The first 7 rows are patterns. Each new row is the sum of 2 different patterns, raised or lowered, with some noise. Before adding, each is slid sideways (what falls off one end comes back at the other) and multiplied by a number that may be negative. Names go in the order of the patterns.
Known rows, each followed by the names of its patterns:
[ -7 -42   3  38   2   8  37  -6  31   1 -15   2  28 -39  37 -19  -2  -1
 -36   8  19 -31  -8  -4  29  -9  20  -7  10 -32  26  -8  -3 -12  -4  36
   4  16  -9 -33   9   2 -25 -39 -32]
Gedep
[-22   6  25   2 -12   9  28   6  14   4   2   0  19  28  -2  14  11 -28
  -4  17 -11  -9   2   9 -14 -10 -10  16   9  -8 -19 -16  -9 -23  13  -8
  -5  17   3 -22  -5 -24   3 -22  13]
zomop
[ -4  -2 -35  -4   0  12 -14 -21   1   0 -31 -23  19   3   7  11  -2 -33
 -22   3   4  -6  13   6  25  17 -43   3  13 -12  -5  23  -1 -10 -11 -14
 -15  -7  57  -3  28  29   7   2 -14]
dokip
[  2 -20 -11  17 -17  -7  13  29  15   6 -25 -14  26   5  -1 -15  -6   9
 -16   3 -10  -9  -9   8 -16  30 -59  12  -9  32 -16  10  26 -25 -22  -1
  10  16  -7  15  -3 -10   7  -7   4]
sizu
[ -9   8  -5  16 -18   5 -11   0  -6  16  13  20   2  26   1 -11 -17  25
  -9  13 -16  -5  14  40  49 -13 -19 -38 -41 -16 -44 -14 -42  -4   4  -3
  -6 -11  19   0  -1  13   0 -23   9]
Tov
[  1  -1   8   6  15 -23  -2  18   9 -10   1   6  -7  12   5  14  -3 -16
 -11   2  -3   2 -12   5  -1  30 -10  -7 -14 -28  -5  -6   1 -15   8  -9
  -8  12 -11  26  -2 -14  -9   0   2]
buzi
[-16 -17  28 -17   8 -41  19 -10   5  -8   2   1  24 -23  21  11 -24  22
  -4  -9   4  -1 -18  11  -5 -12  -6  -8  -4  10  -2  20  26   5  -6 -33
   4  -2  10 -18  22  19   0 -31   0]
rafe

New rows. What belongs after each?
[-16   2  15  32   2 -17  -3  14  -2   8  -3   6   1  26 -23  27 -24  19
  -9  30  -2  13  36  -9  -1   8   3  11   2  14   6 -13  14   6  33   1
 -14  -7  -1 -12  -5  16  15  20   1]
sizu buzi
[-20  29  18 -13 -16  -7 -28 -27   4 -25 -25 -22   5 -39  11 -73  10 -11
  15 -38 -17   2 -50 -23 -21  -7  20 -17 -19 -17 -39  -5 -36   0 -29 -24
   3   6 -36  -9  23  23  14  -4 -32]
zomop sizu
[-28  20 -36 -12  20  17  17  41 -23  12  29 -11  23   6  25  38  33  29
 -41  34 -13  55 -16  48 -19  23  15  16 -10   2  -9 -14  37  20  10  12
  27  46  54   2  53  20 -20  12  11]
Gedep rafe
[ 79  21  26  13  31  -9 -28  63  25  29 -15  -6  32  40  63  12 -11 -15
 -30  -3  -7  10 -45  29  23  -4 -13  -9  27  31  30   4  10  -8  35  12
  12  22  26  11  29  13   5  23   3]
sizu Tov
[-72 -65 -21 -29 -59  -2 -71   8 -27 -32  13 -34 -67   8 -36 -12 -61  -4
 -69 -16 -53  -1 -56  -9 -14   2 -24 -36 -30 -56 -37  25 -44 -15 -24   2
  12  10  55 -43 -88 -68 -78 -80 -67]
Gedep Tov
[-16  29  -6   1   1  -8   5  34  42 -13  -8 -30 -20   1 -38 -11 -56   1
   2   7 -11  11  29   3 -20  14  -7 -28  30 -16  20 -28  29 -18  11 -13
   6   0  28   1  30   7  14  24 -10]
Tov rafe
[ 17  29   7  27  10  32  27  33  12  20  -9  19  -2   1  24  51  -2  42
  -2  44  13  27 -22 -44  28  45  43  36  30  51  28  56  22  -4   4  25
  17  -5  32  19  -8  25  45   7  19]
zomop Tov
[-21  20  -6 -11 -36   4 -14 -22  16 -36 -17  -9  -1 -19  25 -68   7  -7
  24 -15   5   8 -31 -39 -30  -5  11  16   4  -8 -23   9 -32 -19   1  -3
 -15  18 -11 -33  19  11  39 -13 -20]
sizu rafe
[ 57   1 -13  16  25 -12 -24 -13  18  14   7   0  48 -35  22   4  -1  44
  49 -13  65  43  18 -18   6 -15  18 -34  37 -15  33   0   8  22 -25 -19
 -31  37  45  10  25  28  19  24  20]
Gedep dokip
[ 43 -16  -6  21 -10   8  -6   6   9   4   9  -2  15  -4  40   1  25 -42
  18   7  32  -1  26  37   6 -30   7  39  31   1  18  22  -1  28   9  24
  10 -14  -7  26  -1  10   6  41  18]
sizu buzi
[ 40 -11  15  11 -26   9   9  -1 -30 -25   0 -16  11  30  -2   2  25 -14
  35   8  -5  25  20 -41  27 -25   8  -7 -12  -2  24   1  -2  -5  33  19
  28  10  13 -16  27  16  25  -5  10]
Gedep zomop
[ 83  47  49   7  63   8 -29  34  31 -10  21 -12  28  26  22   2  48  -6
  37  24  32  64   5  13  54  20   3 -11  24  27  33  -6  43  -2  41  25
  30  29 -10  26  14  36  45  27  -1]
Gedep sizu
[ 15 -21   1  38  -1   5  37   0  15 -15  -1 -18 -35 -20  -3 -18 -13  -7
  17 -27 -15 -33  28   8  -7 -31 -50 -14   2  34  40  13  56  10  62  13
 -38   2  17   4 -24  20   2 -21 -10]
dokip Tov
[ 23 -20 -21  14  -6  12  -1   7   2  -8  -1  -2 -18 -25 -20 -10  34 -21
  -7   0  30  -8 -15 -25   9  18  14  12 -35   7  -3  14 -18  -1 -15  -4
  -5 -17  -3 -26 -14 -23  37 -33   7]
sizu rafe
[ 13  22  33  33  12  15  48  14 -41  18  19 -28 -14 -19  -7   8  26 -30
  50 -56  37   1  12  31   2 -12  54   0  28 -13  -3  -1   9  -9  42 -20
   1  16  20  -4 -29   5 -11  23  31]
Gedep rafe
[-17   0   6  61  -6  47  41  20  -6 -15   7  20 -21   6  26  11   0 -11
  -5   3  -6  -9  42   8  34  10  15 -31 -35   4  19  -5  -2   9  22  21
 -39   4   9 -27  -1  21  -2  19  -2]
zomop dokip
[-11 -32 -37 -49  27  22  36  73  20  45   4  53  22   0   4  33  33 -25
   0  -2 -14   9  44  10   9  -6  13 -24  13 -17   3  40   3 -20   1 -12
 -13 -19   6  22  31 -13  20 -52  24]
dokip Tov
[ -8  11  15 -19 -21   3   1  -7  -8   7  -2  12   5  22  11  14 -24  18
  -5   3 -19  -4   8  -9  14 -12  -4 -19 -18  26 -23  10 -21  13  -2  -7
 -14  12   9   2  -1  20  -4 -38  10]
sizu rafe
[ 23 -19  26 -21  23  29  12  -7  21  -3  19  51   0  14  -8  50  12  23
  27  35   6  36 -10  29  32  17  55   9   7  22   5  -3  15   0  34  11
  -2  22  30   1  37  47  23  15  -9]
dokip rafe
[-40 -58 -52 -29 -34 -26 -70 -47 -26 -55 -49  -6 -30 -67 -35 -50 -65 -80
 -15 -50   3  -3 -62 -43 -50 -29 -38 -83 -25 -47 -27 -46 -48 -47 -25 -92
   1 -41 -34 -72 -18 -57 -97 -36 -18]
dokip sizu
[ -4   6  11 -23  -1 -13   1  15  13 -25 -16 -15   8 -14  -3  19  10  -6
  12  -1   9  16 -28  12 -41  19  -5  33  23  -3  42  27  30  -9  -5   6
  -7  10  -4  -1   4 -14  -3  31   0]
sizu Tov
[ 56  12  44  -3  21  70   9  23  11  -6  42  20  15 -20 -15  21 -24  28
  60  11  19  71   3  52  32  27  30  55 -34  48  19  21  24 -26  25  47
 -21  19  14  43   5  44   6  51 -46]
Gedep sizu
[ 38  26   0  29   7  10  37  22  15  14  27   6  46 -41  23  35  58 -13
  26  56   1  -4  25  21  38   7  39  39  24  28  17  19  34   6  17  11
  16  19  52  72  39  37  -1  25  38]
sizu buzi
[  7 -25 -27 -18  -6 -17  -9 -35 -28  11   9  58 -83 -15 -53 -25 -45 -44
  -3 -73 -38 -13   0  -3 -25  18 -15 -26   2 -17 -27  -2 -38 -13   2 -12
 -34   3   2   7 -12 -23 -14  30  -8]
sizu Tov
[-32 -59  -2 -52 -70 -78 -52 -20   3  19 -24  -2   0  18 -15 -20 -47 -21
 -28 -30 -77 -11 -57 -61 -14 -40 -35 -19 -49 -38 -36 -29 -36 -11 -28 -20
 -51 -58 -54 -57 -86 -41 -13  10 -65]
Tov rafe
[ 12  -4 -49 -17   2 -29 -41  -1   0 -53  17  39   4  -1  45   5  35 -15
 -18   7  44 -12  39   5 -11  11 -20 -10   9  -5  -1  20  24  15   4  14
   3 -51  18   2  -8 -35  -8  16   5]
Gedep zomop
[ -6 -44   4  -7 -58 -21 -13 -34 -18  10 -27 -26 -13 -17 -19 -32  -5   3
 -10 -10   1  -1   7 -24  -7   8 -13 -19   6 -18 -16 -15  -7  -4 -34  32
 -40  13 -54 -19 -23  -4 -31 -41 -18]
zomop rafe
[  5  -3  39 -14  -8  30  -3   6 -45   9   0  10  -6  22 -22   6  -3   2
  -7 -15   1 -24  -3  27  -6  -9  25  26  15  -4  32   9 -26  -4  -3 -32
  13 -31  -7 -11   5 -18  35  -9  19]
Gedep buzi
[-25  -7 -19 -10  -7 -55 -17 -29 -58 -50 -45 -21 -57 -10  -4 -23  -5  -5
  -3  -3 -36 -32 -16   3 -44   4 -28 -22 -13 -63 -23   6 -34 -35 -24   4
 -39   2 -22  -5 -43 -18 -33 -18 -33]
Gedep buzi
[-13  -8  -1   6  25 -22  28 -23 -30   7  -5 -23   2  -5   3  19  15 -16
  20 -12  20  17   7  50 -12  -6  27  14   7  -4  29   3  12  15  32 -28
   3  31  13  17 -33  -2   2  49  72]
Gedep Tov
[-20 -39 -18 -12 -43  -7 -25 -30 -10 -18 -40  -5 -13 -19 -30 -36 -36 -21
  -6 -48 -26 -37   8  -3 -27 -35 -20 -29 -31   3 -42  -4 -80  49 -44 -13
 -56  -2 -33 -29 -17  14 -16 -50 -22]
sizu rafe
[ 17  22  46  32  45  49  40  37  49  46  32  47  -1  28  72  18  20  56
  48  36  36  58  29  65  42  17 -16  45   6 -10  21  21  32  29  35  44
  15  35  17  41  72  32  20  64  58]
zomop dokip
[-15   9  -6  -5 -10  -9 -26  22   1 -24 -17   3  -2  -2   1   0  14  -7
  -7 -13   7  -6   5 -17  25   7   6 -45   4  -6  -3  37  -4   4 -29  20
 -13   9  -3  -9   7 -10 -15  17  16]
buzi rafe
[-23 -18  12  -6   9 -15  -6 -17   8 -11   1 -28   6 -16  -7  -7  -7 -22
  -8  11   1 -24   6 -30  17 -14 -18 -32 -39   7  10  24  26  -3  23  -9
  42  -1 -23 -16   7  -1 -30  -7  -8]
Tov buzi
[  9  26  16  32  30  33  27  46  16 -18   7  44  17  41   8  13  33  65
  52  10   1 -27 -13  -9 -18  13 -17  17  17  12  11   0  27   6  29  28
   7 -12  34   8  20  13  27   0   9]
Tov buzi
[ 10 -10  18 -42  36 -37  43 -20  17  -6 -35 -14 -23 -18  50 -34 -20  43
   9  32  11  33  -6 -27 -18  -9 -28   6 -26  -1   1  -3 -49   3 -47  20
  25  -8  31 -20  -7   1 -14   1  -2]
Gedep rafe
[-25   9 -12 -11  -8  13  -5   9   1 -26 -17  -9  28 -15  19 -19   1  -7
  -2 -31  14 -15 -26  15 -39  -2  10   1  -5   6 -16  -5  -4 -10 -13  18
 -14 -20 -35 -20 -12  -7  21 -15 -12]
buzi rafe
[ -6  45   5  33 -11   8 -20  50  11   5   7  -7  49  12   6  -6  -8  22
  29 -23 -14 -37  15 -37 -11  43  16   5  19  -3  27   0  -7   5  18 -58
  42 -25  -9  27 -36   1  37 -15  -4]
Gedep zomop
[  5  -1  -3  29  13  24   6  21 -16  24 -17 -35  -2  19  14 -29  -3 -15
  14 -14 -10 -19  -1   4   0  -1  11  15 -20  41  -8   2 -10  18  11   8
 -27  10  -6  13  31  -2  24  -6   9]
zomop rafe
